The rows of a group lie close to one hidden flat surface of 10 dimensions, which may be shifted away from zero. Surfaces can cross.
(in the rows, 128 means zero)
Some rows, each with its group after it:
[132 192  91 160 126 140 111 100 132 202 104  98 126 123] => z_957
[124 137 131 122 120  65 131 148 149  82 132 140 127  93] => z_957
[113 149  79  93  88  69  86 108 150 202 116 162 137 124] => z_297
[176 196 110  89 114 158 136 120 158 123 143 156 128  90] => z_609
[ 90 140 127 144 136  70 137 124 129  86 136  99  93 122] => z_629
[126 109 140  97 128 132 158 129  80  98 123  86 115 146] => z_957
[141 126 123 100 104  83 156 104  89 109 155 101 127 129] => z_380
[124 168 122 146 118  82 140 125 137  94 130 154 131 120] => z_297
[111 165 151 100 158  91 133 112  85 102 154 119 120  97] => z_96
[113 172 105 128 148 153 132 121 110 111 118 170 137 140] => z_957
[193 115  84 150 126 117 122 120 145  86 106  95 116 156] => z_796
[107 163 121 121 129 123 112  86  93 122 138 129 156 131] => z_220
[106 145 123  97 144 116 143 173 127  52 100 186 129 120] => z_957
[118 122 134  70 108  99 143 110  94  69 155  83 130 111] => z_629
[173 130 135 105 111 134 143 160 144  94  77 121 116 144] => z_796
[159 180 126  90 130 158 135 124  88 125  80  86 129 136] => z_96
[180 144 123 171 154 132 102 149 126 183  74 128 150 125] => z_380
[156 138 103 102 115  92 144  98  70 121 105 111 109 192] => z_629
[131  72 138 153 104 166 125  83 177  77 179 107 110 187] => z_96
[151 143 145 106 167 157 133  96  87 112 165 143 123 140] => z_629
[117 148 123  89 191 177  97 115 123 124 157 166 106 115] => z_609
[168 157  88 197 141 110 154 135 144  78 127  82 116 100] => z_629
[111 159 138  59 104  81 143  97  85 170 152 133 105 126] => z_220
[ 96 110 185 119 167 150  98 126 158 157 181 101  97  77] => z_297
[146 129 123 149 167 134 143 138 130 142 182 159 126  80] => z_629
[101 132 132 125  94 168 106  96 155 117 119  91 148 145] => z_629
[166 181 116 122 115  92 129 120 114 165  89 135 121 141] => z_380
[120 165 157  67 142 142 126 123  46 155  98 123 153 129] => z_220
[139 158 146 138  73 144 162  95 142  74 111 118 122 192] => z_380
[156 136  97 152 126  75 102 103  93 165 105  83 156 127] => z_380
[134 182 128 118 141 194 127 117 118  88  88  87 131 134] => z_957
[132  98 116 192 163 134 127 138 160 129 150 116 102 119] => z_220
[118 127 136 160 151 174 144 114 128  81 151  79 117 128] => z_796
[181 157 147  93 146 144 125 129 109 137 112  63 118  90] => z_96
[162 105  74 180 163 103 111 123 118 123 144 151 148 131] => z_796
[ 99 224  62  74 207 174 135 123  56 149 146 103 126  36] => z_957
[192 169 141 173 180 163 129  97 151  73 159 109  92 132] => z_796
[152 133  56  76 114 109 118  75 107  99 122 169  92 229] => z_96
[146  93 121 156  82  61 142 130 169 134 166 136 138 105] => z_297
[139 107 147 152 170 149 144 123  93  85 122  98  99 174] => z_220
[116 133 127 192 137 185 123 131 156 152 127 120 147 119] => z_220
[178 132 147  84  95 124 141 166 161 166  93 166 104 134] => z_380
[153  96  88 124 124 155 124 142 131 169 129 113 145 112] => z_380
[130 139 145 101 154 128 117 123 119 118 133 157 108 135] => z_297
[154 122 112 125 133 154 137 161 121  85  97 149 156 130] => z_96
[171 122 137  60 131 145  56  69 138 126 150 136 150 144] => z_96
[104  67 136 106 102 194 160 136 113 157 113 145  99 214] => z_609
[178 144  99 126 152 151 130 134 137  97 140 134 133 103] => z_796
[141 101 142 132 136 123 112 123  94 158 126 130 161 138] => z_629
[109 103 110 165 118 103 126  81 125  93 161 113 125 173] => z_220
[ 96 134 162 147 174 122 116 147 128  79 135 106 127  86] => z_796
[ 90 114 142  57 117 132 144 131 102 131 154 160 119 127] => z_629
[103 154  90  96  82 118 106  96 138 138 142 127 177  97] => z_297
[175 159  96 112 128 169  81 110 162 186 115 108 143 102] => z_380
[101 166 124 151 105 124 142  91 140 130 117 115  78 184] => z_380
[133 217 148 227 152  98 127 113 134 118  63 106 101 165] => z_380
[ 81 116 166 152 127 131 137  90 126 149 164 166  94 190] => z_957
[136 106 165 123  90 113 133 152 177 103 117 107 122 113] => z_297
[185 117 153 159  90 191 145 122 148 106 127 142 188 148] => z_796
[125 160 116 110 125 153 121 121 117 114 113 172 160 138] => z_297
[ 72 113 117 138 120  94  90  97 148 137 146 126 125 138] => z_796
[121 177  87 137 158 151  99 100 114 159 110 135 123 141] => z_297
[ 84 138 125 141 140 137 103 105 108 152 119 134 138 152] => z_220
[118 139 159 111 138 106 134 160 121 170 120 167 119 105] => z_609
[113 149  60 106 124 166 152 126 102  65 112 156 150 153] => z_96
[ 67 126  69 123  88 117 169 141 145 102 115 119  89 148] => z_957
[115 173 152 164 121 161 155 161 130  83  87 105 169  92] => z_96
[ 69 185 144 204 153 138 119  98 148 116 161 177 140 123] => z_220
[ 99 102 189 162 107 166 154 152 163 160 134  94 116 110] => z_609
[ 99 131 129  99  94  51 119 138 156 104  99 125  94 137] => z_629
[107 147 130 103 112 153 127 102 129 100 136 110 134 129] => z_297
[145  95 181 100 131 122 120 140 133 128 130 155 118 150] => z_629
[131 189  97 207 148 115 127 137 148 111  96 128 138 110] => z_957
[159 130 127  99 130 165 150 167 143 125 115 156 120 116] => z_796
[121  99 158 137  85  54 131 157 185 163 114 129  88 126] => z_297
[105 181 129  60 121 136 108 109 134 127 119 130 111 119] => z_957
[145 146 110 126 181 156 144 130 103 117 157 177 108 129] => z_609
[125 196 123 186 200  72 109 121 140 110 156 107 101  53] => z_609
[128  66 146 132  52 108 188 159 110 119  92 108 140 182] => z_609
[142 109 106 135  91 179 124  93 138 114  85  71 116 216] => z_220
[170 104  47 141 130 116 124 123 121  82 118  84 141 132] => z_796
[ 83 143 133 102 207 207  74 114 109 110 146 166 156 105] => z_609
[ 81 143  87 148 142  81 156 136 106 149 133 151  89 132] => z_629
[ 84 124 158  76  69 112 116  63 146 114 162  89 106 157] => z_96
[ 72 152  76 190 129 116 114  92 122 102 162 190 193 124] => z_609
[155 158  87  99 137  90  93 102 129 145 137 148 128 115] => z_297
[138 108  93 168 114 165 141 123 140 176 167 107 155  94] => z_629
[104  79 153 120 137 168  99 141 123 146 123  76 159 103] => z_220
[145 127  82 143 132 112 125 119 170 152 169 106  91  93] => z_220
[155 143 131 139 146  56 114 127 157 133 133 113  63 120] => z_297
[138 134 124 114 157 127 131 114 116 106 160 110 109 110] => z_96
[145  77 111  85  97 169 128 131 133  98  99 119 124 191] => z_609
[ 97  95 115 180 121 111 133 179 189  43  98 148 130 131] => z_380
[150 152 110 134 117 129 132 126 139 116  89  87 103 152] => z_609
[ 32 107 159 119 119 111 101  85 100 148 144 130 130 169] => z_220
[135 150 103 180 163 133 120 109  95  92 136 141 178 123] => z_796
[138  94 122 158 137 100  90 130 137 128 110 140 145 149] => z_380
[ 96 163 135 183  91 118 119  73 186 133 137 116  97 168] => z_96
[145 125 183 169 156 139 124 136 112 124 104 191 144 180] => z_957
[136  96 138 139 110 110 100  98 134 126 128 109 138 165] => z_380
[113 169 161  97 140 110 103 107  99 150 116 139 142 126] => z_96
[180 165  91  82 137 114 136 139 114 134  82 154  84 165] => z_609
[121 147 150 155 157 158 139 106 113  98 165 132 138 120] => z_796
[131 130 108 120 106 137 140  92  82 158 120 132 134 192] => z_957

New rows, each followed by its group:
[156  97 159 138 136 138 117 122 131 142 151 123 141 122] => z_629
[115 124  86 139 166  73  79  91 155 101 174  98  99 103] => z_796
[110  78  82  86 142 171 148 154 160 154 178 114  68  94] => z_796
[151 138  85 165 104 124 153 147 121 135  85  86 150 120] => z_380
[ 72 171 148 161  98 164 155  96 135 181 124  79  88 150] => z_609
[129 159 118  73 120 177 118 117 103  90  86 129 152 157] => z_297
[140 120  96 147  98 125 143 144 149 152 112 197 137 161] => z_609
[123 127 125 146 129  92 158 160 140  79 134 145 122  99] => z_96
[156 151 134 173 205  55 123 112  72 125 142 142  99 141] => z_629
[135  90 116  87 147 113 122 130 122 161 166 126  89 117] => z_96
[120 134  77 148 147 141 131  85  81 116 157 129 150 148] => z_380
[108  98 182 160 108 116 185 175 129  65 124 123 135 121] => z_297
[148 116  82 120 101 101 122 142 107 153  55  85 140 152] => z_297
[172 132 164 164 138  74  85 150 153  90  72 173 161 149] => z_380
[180 145  68 140  90 127 139 109 112 161 112 125 165 143] => z_220
[101 160 134 115 139 103 137 123 114  73 109 110  90 147] => z_957
[136 144 119 113 122 129 111  70 108  94 155 153 151 171] => z_380
[147 111  89 118 112 108 135 129 166  89 148 138 109 124] => z_96
[168 121 125 111 108 106 106 106 138 151 135 125 135 136] => z_629
[135 102 161 135 127 152 139  97 148 103 207 110 118 116] => z_796
[ 86 154 128 132 102 115 130 123 169  96 100 141  89 169] => z_957
[137 177 115 190 142 203 178 117 129 146 139 138 107 149] => z_609
[119  81 165 118 117 102 101 153 174 107 123 123 125 115] => z_220
[130 129 125  70 112 105 127 142 105 126 104 142 132 129] => z_96
[102 123 159 145 156 164 118 139 136 148 136 132 130 111] => z_297
[196  87 146 123 140 128 146 108 143  95 156 125  53 200] => z_297
[151 126  91  84  77 113 135 133 129 159 111  89 145 104] => z_957
[170 122 182  91 147  87 129 151 101 103 119 117 127 107] => z_96
[ 56 105  72 173 106 147 203 161 143 155 150 119  81 120] => z_629
[142 179 128  95 146 143 113 107 109 107 131 148 155 108] => z_957
[146 134 131  59  94 129  89 123 162 120 109 114 143 110] => z_297
[135 189 115 147  84 163  97 123 206 124  60 151 142 157] => z_957
[ 81 153 196 145 132 115 133 175 159  89 109 113 131  64] => z_297
[109  85 154 133 144 132 116 126 145 134 181 132 121 106] => z_96
[ 91 158 122 129 105  95 130 138 170  97  93 132  88 145] => z_957
[133 152 119  98  71 136 130  87 126 130 125 106 154 146] => z_220
[ 91 156 120 134 132 131 104 125 145 174 120 177 134 127] => z_609
[123  74 131 129  95 154 129 108 131 176 166  95 150 127] => z_629
[ 87  98 141 148 132  67 116 143  97 129 103 149 141 152] => z_796
[137 128 174 192 160 107 117 127 154  46 164 158 155 106] => z_96
[114 128 122 197 146  71  86  54 131 179 172  79 102 149] => z_629
[166 159 164 122 187 134  94  97 108 144 160 160 125 118] => z_380
[164 127 133 138  61 165 164 160 147 153  34  93 122 185] => z_609
[180  86  80 110  98 129 134  87 112  95 189  94 178 112] => z_297
[143 146 108 124 111  82 113 124 112 141  94 174 155 154] => z_220
[111  84 167  93 111  97 125 143 142 138 136  82  97 111] => z_297
[156 234 120 205 135 125 124 109 159  99  86 114 129 125] => z_96
[115 112 201 177 146 118 105 140 146  58 124  94 166 101] => z_796
[110 128 140 223 132 142 107 121 178  87  93  99 125 164] => z_380
[ 90 103 111 121  85 112 128 113 128 177 122  99 109 160] => z_297
[148 112 110 169 145 109 127 148 103 149  93 151 144 155] => z_380
[133  25 203 141 117 119 129 148 113 142 133  88 139 149] => z_629
[171 124 190 115 108 143 171 178 114 139 105 136 153 107] => z_220
[114 138 162 164 134 138 140 143 128  91  56 121  91 205] => z_957
[ 87 147 105 111 102 115 129  74 120 131 177 137 128 134] => z_297
[ 87 121 140 165 107 116 107 160 194 153  83 156 107 144] => z_629
[ 93  77 157 169 163 182  96 120 165  83 160  54 129 103] => z_220
[158 127 154 171  70 176 113  88 178 169 115  88 152 166] => z_957
[128 133 130  92  84 105 127 106 155  95 139 131 112 146] => z_380
[104  61  89 151 104 135 111 143 156 153 124 120 146 140] => z_796
[125 166  81 173 169 201 118  86 138 125 136  78  95 140] => z_220
[159  77  49 179 108 121 105 131 149 153  99 141 158 174] => z_796
[112 159 172 171 151 128 144 112  98  93 120 124 123 156] => z_96
[123 170 176 167 159 134 151 110  88 111 118 155 104 184] => z_796
[154 145 132 160  85 185 148 120 147 135 121 102 176 120] => z_220
[159 172 126  84 183 165 114 143 106 127  95 145 105 126] => z_609
[122 140 178 143 171 132 107 116 102 151 137 138 135 125] => z_96
[151 150 119 118 186 127 124 143 119 133 130 164  88 122] => z_609
[175 184  87 181 177 135 166 111 102 111 145 135  97 136] => z_220
[ 77 131 139 112 144 133 144 141  81 106  97 148 127 161] => z_629
[155 142 125 125 140 156 125  87 140 101 156 135  97 163] => z_297
[109 129 183 100 115 139 121 118 138 124 108 140  96 187] => z_957
[136 120 115 130 120 104 141 115 115 130 138 165 110 172] => z_297
[ 88  84 131  90  75  92 170 103 101 132 151 106  84 182] => z_609
[136  92 144 183 117 109 132 109 182 146 157 116  67 173] => z_96
[120 149  82 146 109 103 136  96 115 124 135 108 135 136] => z_297
[103 113 199 164 147 114 156 138 111  98 151 112 120 118] => z_96
[100 130 103 160  92 115 130 115 157 146  99 105  98 173] => z_629
[127 206 112  81 143 198 105  90 118  95 126 119 148 108] => z_609
[ 85 171 136 136 133 116 143 130 107  95 116 133 137 118] => z_297
[190 135 105  85 117 134 131 157 125 163 111 158 151 101] => z_380
[145 124  80 156 157 100 116  95 118  91 147 115 115 148] => z_220
[109 141  81 143 143 130 111 119 145  68 157 196 161 118] => z_96
[161 130 119 133  81 106 123 136 173 105 109 124 151 115] => z_297
[164 136 147 109 167 103 119 141 115 134 151 140 128  79] => z_380
[116 193 121 125 132 126  85 106 176 158 119 174 113 125] => z_297
[109 162  97 110 160 110 124 104  69  91 126 133 129 143] => z_609
[153 119 120 188 140 144 158 150  93 116  86 105 146 156] => z_957
[160  95 145 145 125 118 126 119 120 120 145  79 149 118] => z_629
[114  68  87 154 100 135 111 125 178 137 133 182 128 184] => z_609
[110 101 150 159 149  87 142 161 126 163 124 142  84 137] => z_609
[142 145 111 101 112  82 103  99 118 152 115 153 123 165] => z_380
[131 145 121 114  87  92 148 105  95 152 139 149 152 143] => z_220
[160 155 105 158 168  60 144 171  79  70  80 167 152 121] => z_957
[130 151 142 193 195 190 149 134 108 126 161 107 134  83] => z_220
[103 159 145  79 118  93 129 112 126  97 129 148  97 141] => z_297
[ 96  72 144 142 146 131 133 152 129 145 148 170 116 150] => z_609
[121 133 140 144 134 151 156 127 145 100 136 125  79 157] => z_629
[137 110 148 151  85 134 135 162 167 127 101 129 165 110] => z_609
[154 111 138 146 132 113 148 130 113  98 129  91 122 135] => z_629
[136 131 133 133 148  91  99 129 170 137 174 142 121  69] => z_96
[ 90 113 180  97 133  78 123 145 121  45 128  97 128  99] => z_629
[ 95 179  89 135 102  99 112  84 138  93 106  78 121 145] => z_629
[143 105 123 106 109  83 143 136 110 119 137 170 132 146] => z_297
[146 156 108 146 133 102 129 122 150 119 127 135  95 134] => z_629
[157 111  95 171 143  83 142 112 116 130 177 135 128 119] => z_297
[117 109 138 105 117 154 160 116 106  99 160  96 118 132] => z_629
[159 124 157 122 138 106 149 169 152 132 156 161 115  75] => z_609
[ 95 141 100 209 150 165 184 141 117 108 114 104  88 158] => z_629
[120  83 130 146 106 147 130 126 200 142 182 151 101 127] => z_609
[ 82 109  73 147  74 122 160 113 133 127 145  48 130 108] => z_629
[144 122 160 128 145 115 112 129 154 113 166 130 132  84] => z_629
[160 154 139 168 110 141 113 107 152 126 115 112 157 133] => z_957
[127 193 101 135 124 126 118  47  92 185 132 107 100 188] => z_380
[144 127 118 118 122 154 133 111 119 146 142 137 132 142] => z_629
[167 149 153 150 150  67 132 142 131 156 110 119  81 124] => z_96
[135 143 110 147 102 117  97  75 150 169 113 118 105 193] => z_629
[117 132 126 136 112 134 114 106 139 139 112 121 120 167] => z_629
[187 147 127 118 137 199 146 139 179 142 140 162  83 135] => z_796
[111 112 114 109 167  91 108 117  87 160 167  82 123  77] => z_297
[ 88 180 135  89 109 101 115 105 113 117 107 152 133 146] => z_796
[121 168 102 165  89 121 140  78 169 113 162 149 115 155] => z_297
[127 186 105 110 125 138 117  78 106 120 126 126 139 146] => z_957
[124 151 158 145 167  98  80 154 127 111  84 170 160 114] => z_629
[154 135 140 103 158 173 113 107 126  97 160 140 137 118] => z_297
[135 165 140  98 151 125 106 113 133  72  88 129  84 174] => z_220
